The same things were measured in two ways. Each way mixes the same 11 hidden numbers, adds some noise and spreads widely along 6 directions of its own, which tell nothing about the thing.
In the rows, zero is written as 128.
Some things both ways: the first way, then the second way.
[177 124 108 147 112  74  73 207 171  98  59  86 125 120  68 184 110 118
 100 155 205 110 114]
[148 108 109 130  96 109 146 129 160 162 101 108 117 125  83 139 144 111
 125 109 158]

[125 117 102 151 128 131 119 201 174 128  45  99 152 103  99 106 121  91
 116 116 144 135 140]
[125 138 125 135 155  87 141 114 121 141 153 124  84 110 129 144 152  73
 150 151 103]

[ 59  58 164  84 112 137 137 131 145 114 104 109 131  65 138 156 139 158
 148 177 170  74 143]
[170  80 117 136 173 100 148  91  97 138 104 152 103 128 140 118 127 130
 129 138 116]

[118 122 135 167 121 116 118 115 116 136 109 102 157 162 154 107 117 109
 141 157 140 127 156]
[147 102 116  98 137  72 144  53  83 150 111 116 113 129  93 145  98  86
 136 124 121]

[ 94 142 108 168 160 126 121  74  92 137 169 130 134 130 190  53 138 104
 136 140 102 150 136]
[102 120 129 136 148 142 122 140 133 117 143 113 141 150 148 115 121 122
 125 133 128]

[128 107 149 139 146 126 142 115 129 125 158 135 138 139 170 108 133  93
 111 164 116 102 114]
[114  99 146 132 154 108 118 120 114 125  94 105 148 110  82 127 115 103
 140 127 148]

[127 137  92 115  40  92 141 187 104 151  79 103  91  63 140 139 141 159
 179 118 176 179 172]
[195 139 116  96 126  63 134  90 100 131 101 164 131  71  82 174 127 130
 180  88 136]

[183 142 144 155  45 108 180 194  92 173 119 135 143 135 177 135 143 109
 168 136 132 131 117]
[150 121 157 118 127 145 113  81 109 153  97 137 156 114  74 147  98 131
 136 158 112]

[112 161  87 119 148 109 137 128  70 186 158 114 129 102 203  57 162 112
 155 167 111 170  91]
[174 121 100  85  99  83 109 101  81  93 121 137 139 110  94 155 121 107
 134 104 145]

[103 120 171 170 188 146 149 119 138 102 148 141 131 137 158  81 138  98
 124 175 143 111 128]
[130 121 164 137 161 122 123 140 115 101 128 123  98  65 139 151 126 115
 101  99 107]

[131  99 168 158 104  93 130 176 113 149 119 138 158 164 138 138  84  93
 119 134 125  84 151]
[ 93 134  77  87 112 128 114 137  42 116  80 165 106  80  92  92  81 151
 179 102 131]

[ 85  86 109  66 115 113  92 129 103 153 156  83  87 113 167 117 146 123
 169 199 150 128 106]
[167 128 116 126  70 114 109 139 142 137  93 155 149 119  79 117 152 119
 131 131 163]

[127 125  99 120  80 150 122 121 126 119  79  91 125  76 145 120 169 123
 180 126 129 188 113]
[119  89 161 209 188  90 160 122 176 182  98 167 110 103  95 141 157 107
 160 156 141]

[114 152  91 150 158 115  40  77  86 124 143  50  97 163 123 124 134 148
 134 175 159 167 114]
[154 133 115 152 152  99 151 126  98 142 122 131  66 117 188 106 135 100
 132 122 118]

[165 174 117 172 164 121 123 117  88 141 163 123 139 154 178  78 153  91
 135 159 104 167  70]
[152 149 154 126 107 109 134 110 174 120 161 139 123  73 120 214 150 127
 108  90 154]

[116 137  93 201 138  71  80  78 100 123 151  95 117 172 149  75  98 127
 103 168 182 133 174]
[139 145 129 151  97 176 104 168 168 121 178 119 131 179 224 115 136 115
 112 119 105]

[134 119 103 128 158 122 108 132 145 132 126  85 128 155 141  77 142 128
  91 156 126 136  96]
[131 141 133 129 117 106 116 109 124 118 141 120 164 155 117 140 137  84
 116 145 163]

[160 134 132 149 213 147 167 126 187 112 117 139 198 108 151 109 156  65
  47 157  89  85  64]
[ 90 113 131 119 181 110 132 107  97 108 138  72 113 129 155 164 101  82
 127 126 151]

[ 85  88 101 123  65 133 101 101 108 113 102  73  76 110 137  67 139 168
 198 136 165 208 166]
[108 144 129 127 129 127 129 108 105 150 125 140 151 124 112  83 128 105
 137 132 138]

[144 137 141 155  88  89 178 154 127 127  85 138 140  99 156 116 137 103
 129 148 151 134 147]
[ 81 123 127 159 134 161 123 157 159 136 148 120 133 138 171  88 146 120
 123 127 158]

[ 91  65 184 107 162 160 173  99 152 129 122 110 181 138 161 108 137 105
 121 197 103  71 111]
[129 122 168 168 156 116 129 112 135 136 130 151 129 127 157 116 133 105
 115 137 127]

[148 180  83 183 131  70  83 183 116 123  78 102 109 117  95  96 125 140
  93 107 162 171 113]
[186 140 127  92 108 130 114 106 130 115 136 167 134  93 123 181 143 145
 121 120 130]

[108 129  87 135  91 124 122 141  96 147 109 109 121  67 161  89 151 140
 186 128 149 181 126]
[152 118 130 106 117 133 120 103 122 135 114 143 149 131  94 137 112 140
 130 131 110]

[119 106 139 121  90 109 164 177 103 160 125 155 134  66 174 130 130  94
 170 155 156 124 125]
[116 130 105 110 134 134 113 160  98 106 124 148  93  78 143 104 124 139
 165 102 104]

[ 89 151 109 143 167 148 135 118 112 151 113 101 160  99 150  93 149 104
 138 135  81 131 120]
[123 136 126 148 145 146 134 142 112 134 121 129 112 138 159  92 121 134
 127 142 116]

[126 107 119 124 152 130  75  82 124  96 150  96 115 118 137 140 156 171
  99 167 166 132  71]
[132  96 135 150 145 119 126 124 123 117  99 150 127 125 129 140 115 135
 117 126 158]

[114  94  75 122 163 121 131 174 202 109  82 120 153  42 120  69 140  68
 111 139 117 111  98]
[125 112 125 118 117 170 115 148 174 146 126  89 177 171  94 143 132 112
 125 145 132]

Other things, the second way, with their names:
q445: [127  82 112 141 168 119 136 129  92 113 118 154  68  90 124 135 120 139
 127 137  94]
q355: [126 151 150 125 120 173 111 120 135 141 144 137 167 157 162 105 112 131
 118 131 108]
q574: [ 81 108 143 151 121 125 127 161 176 136 115  96  91 110 125 126 141 101
 128 116 151]
q149: [ 58  82  89 150 188 108 181 105 126 162 172  49  75 164 141  72 151  77
 122 165 124]
q938: [ 80 143 103 134  99 170 142 154 165 118 171  88 120 154 142 121 141 154
  87 134 164]
q855: [161 114 174 119  84 177  85 127 168 147  98 104 200 174 107  87 122 121
  95 148 117]
q568: [140  91 103 167 146  95 129 161 139  92 158 129 114 135 144 150 142 120
 144 112 120]
q688: [ 92 117  89 159 113 123 143 187 156 133 119  97 133 166 124  88 143 113
 133 110 179]
q437: [149 131 104 133 129 119 127 147 105 115 111 146 121 133 121 137 125 132
 140 136 131]
q501: [119 152 157 126 152 140 128 164 165 131  88 129 157 162 136 114 126 147
 146 134 131]
q29: [155 140 153  99 169  75 165  82 143 136 125 131 147  69  99 188 129 142
 147  57 145]
q587: [ 89 146  68  74 113 127 148 114 105 128 165 120  80 129 153 119 120 128
 143 101 114]
q685: [125 123 183 220 152 186 116 197 236 151 142 104 150 167 167 132 171 123
 116 183 129]
q809: [112 121  82 215 102 141 139 188 137 145 133 152  82 150 162  98 142 121
 141 149 150]
q238: [ 98 178 131 113  54 227  73 192 134 106 106 168 161 137 149  93  89 194
 122 116 133]
q278: [126 106  76  86 113  98 131 110 113 101 152 114 143 131 108 124 146 115
 123 103 168]
q798: [135 109 108 151 157  99 150 127 151 118 157 133 112 151 172 131 156 121
 127 126 146]
q67: [178 170 163 152 128 154 115 136 133 114 122 223 123 108 201 157 124 176
 123 120 113]
q830: [139 141 138  88 119 120 133  98 153 137 148  97 122 134 126 154 142 104
 109 126 121]
q761: [187 107 147 108 123 100 101 103 105 112  87 138 170 108  85 137 115 122
 132 113 138]
q203: [141 159 139 133 120 110 149 136 150 112 145 118 136  85 101 182 134 149
 110  81 153]
q914: [146 126 123 115 103 138 107 138  88 113  86 161 129  98  98 125  92 150
 134 104 115]
q38: [ 91 151 114  87 118 147 110 155 107  84 156 114  88  79 166 137 110 142
 131  81 114]
q276: [142  90  73 107 105 112  99 141 106  86 128 158 109 148 112 155 131 117
 145 153 130]
q732: [ 80 161  81  94  96 153 139 123 110 128 166  90 108 128 136 137 118 126
 123 117 159]
q932: [110 150 139 127 130 156 111 161 149 115 135 130 126 162 181  96 128 143
 135 142 109]
q671: [154 143 129 121 146  60 170  82 115 129 151 132  95  92 146 151 123 126
 125  64 116]
q344: [132  96 122  87 166  76 117  90  68 127  58 136 161 132  53 129  89  98
 184 138 136]
q634: [113 170 157 141  71 170 105 156 245 135 172 134 171 198 159 124 178 135
 102 165 152]
q508: [112 107  94 114 155  92 118 123  41 111 119 121  73  72 138 106  96  91
 177 101 104]
q465: [141 117  84  89 149  93 152  99  62 124 129  95  93 112 146  96  97 124
 151  76 101]
q114: [128 125  87 151 151 178 148 118  87 145 155 159  71 169 236  95 109 147
 117 160  90]
q451: [144 126 127 146  99 154 107 137 131 140 120 148 145 133 120 111 128 129
 131 143 125]
q272: [107 134 108 115  73 112 159 107 152 164 109  94 106 102  44 177 102 140
 129  92 164]
q599: [150 157 182 106 105 112 104 126 198 121 127 126 201 157  98 118 162 123
 121 138 135]
q616: [106 106 151 191 101  83 135 164 219 137 130 140 137 101  62 147 185  97
 120 112 181]
q770: [141  83 111 123 138  81 133  89  81 126  85 121 156 109  31 155 107 109
 135 126 173]
q395: [147  84 105 154 107  95 111 160 128 134  71 168 135 118  52 125 140 106
 162 136 150]
q244: [ 80 141 135 104 130 155 147 135 200 164 140 114 104 125 135 117 158 140
 134 127 124]

Some of these things the first way, each followed by its name:
[121 119 109 111 160 125  93 144 108 159 171 103 127 139 167 114 144 120
 126 163 115 112  84]
q437
[122 114 129 111 155 117 122 134 123 138 130 119 159 100 153 140 141 127
 107 166 131 101  86]
q798
[ 99 134  93 123 124 136 145 132 110 154 116 118 138  59 168  95 158 117
 154 132 116 152 119]
q238
[ 84 123  97 158 182 124 115 101 124 151 111  91 181 122 127  62 113  83
  99 140  63 100 108]
q451
[143 117 116 170 176 138  73 158 163  87 121 100 124 131  74 138 119 162
  80 111 147 111 105]
q203
[101 100  69  98 158 117  71 133 136 140 116  81 134  89 133  86 138 101
 124 161 125 140  72]
q395
[ 78 139  89 180 198 146  99  83 118 112 136 132 144  68 142  62 129  93
 117 121 120 160 117]
q38
[ 65  86 104  84 107 156 157 155 165 156  66  85 169  38 139 140 157 123
 148 148 122  76 140]
q809
[ 96  48 157  57 103 158 127 129 140 119 131  87 109  94 144 171 159 200
 151 187 179  96 105]
q67
[109 152 110 162 109 126 167 172 140 139  76 130 148  78 151  90 145  89
 150 107 113 142 166]
q732
[139 132  88 150 154 130  68  94 133  92 128 106 121  90 137 143 147  93
 118 164 176 163  85]
q574
[ 99  85 125 110 104 136 143 140 177 101 136 125  94  68 155 153 155 121
 118 155 174  75 159]
q685
[126 104 123 137 178 131  99 126 115 145 150 103 166 139 133 110 120 110
 110 167 108  98  64]
q914
[ 87 124 173 132  89 143 198 188 105 155 111 172 143  54 203 121 165 112
 197 144 158 117 150]
q445
[ 76 148 114 121 174 137 116  88 107 134 170 119 111 124 199  91 152  87
 153 146  84 151 168]
q501
[157  98 165 135 157  68 128 194 135 141 134 149 167 152 134 128  97 100
  73 173 141  62  75]
q278
[158 141 155 172 141 107 156 161 143 104  91 135 156 129 116 122 115 110
 117 122 113 131 143]
q29
[121 134 108 122 116 103 175 147 118 161 104 114 148  70 168 100 150  90
 151 181 139 130 115]
q855
[117 133 104 124 173 146 133 130 134 139 106 112 164  88 162  75 160  68
 142 157  93 156  77]
q616
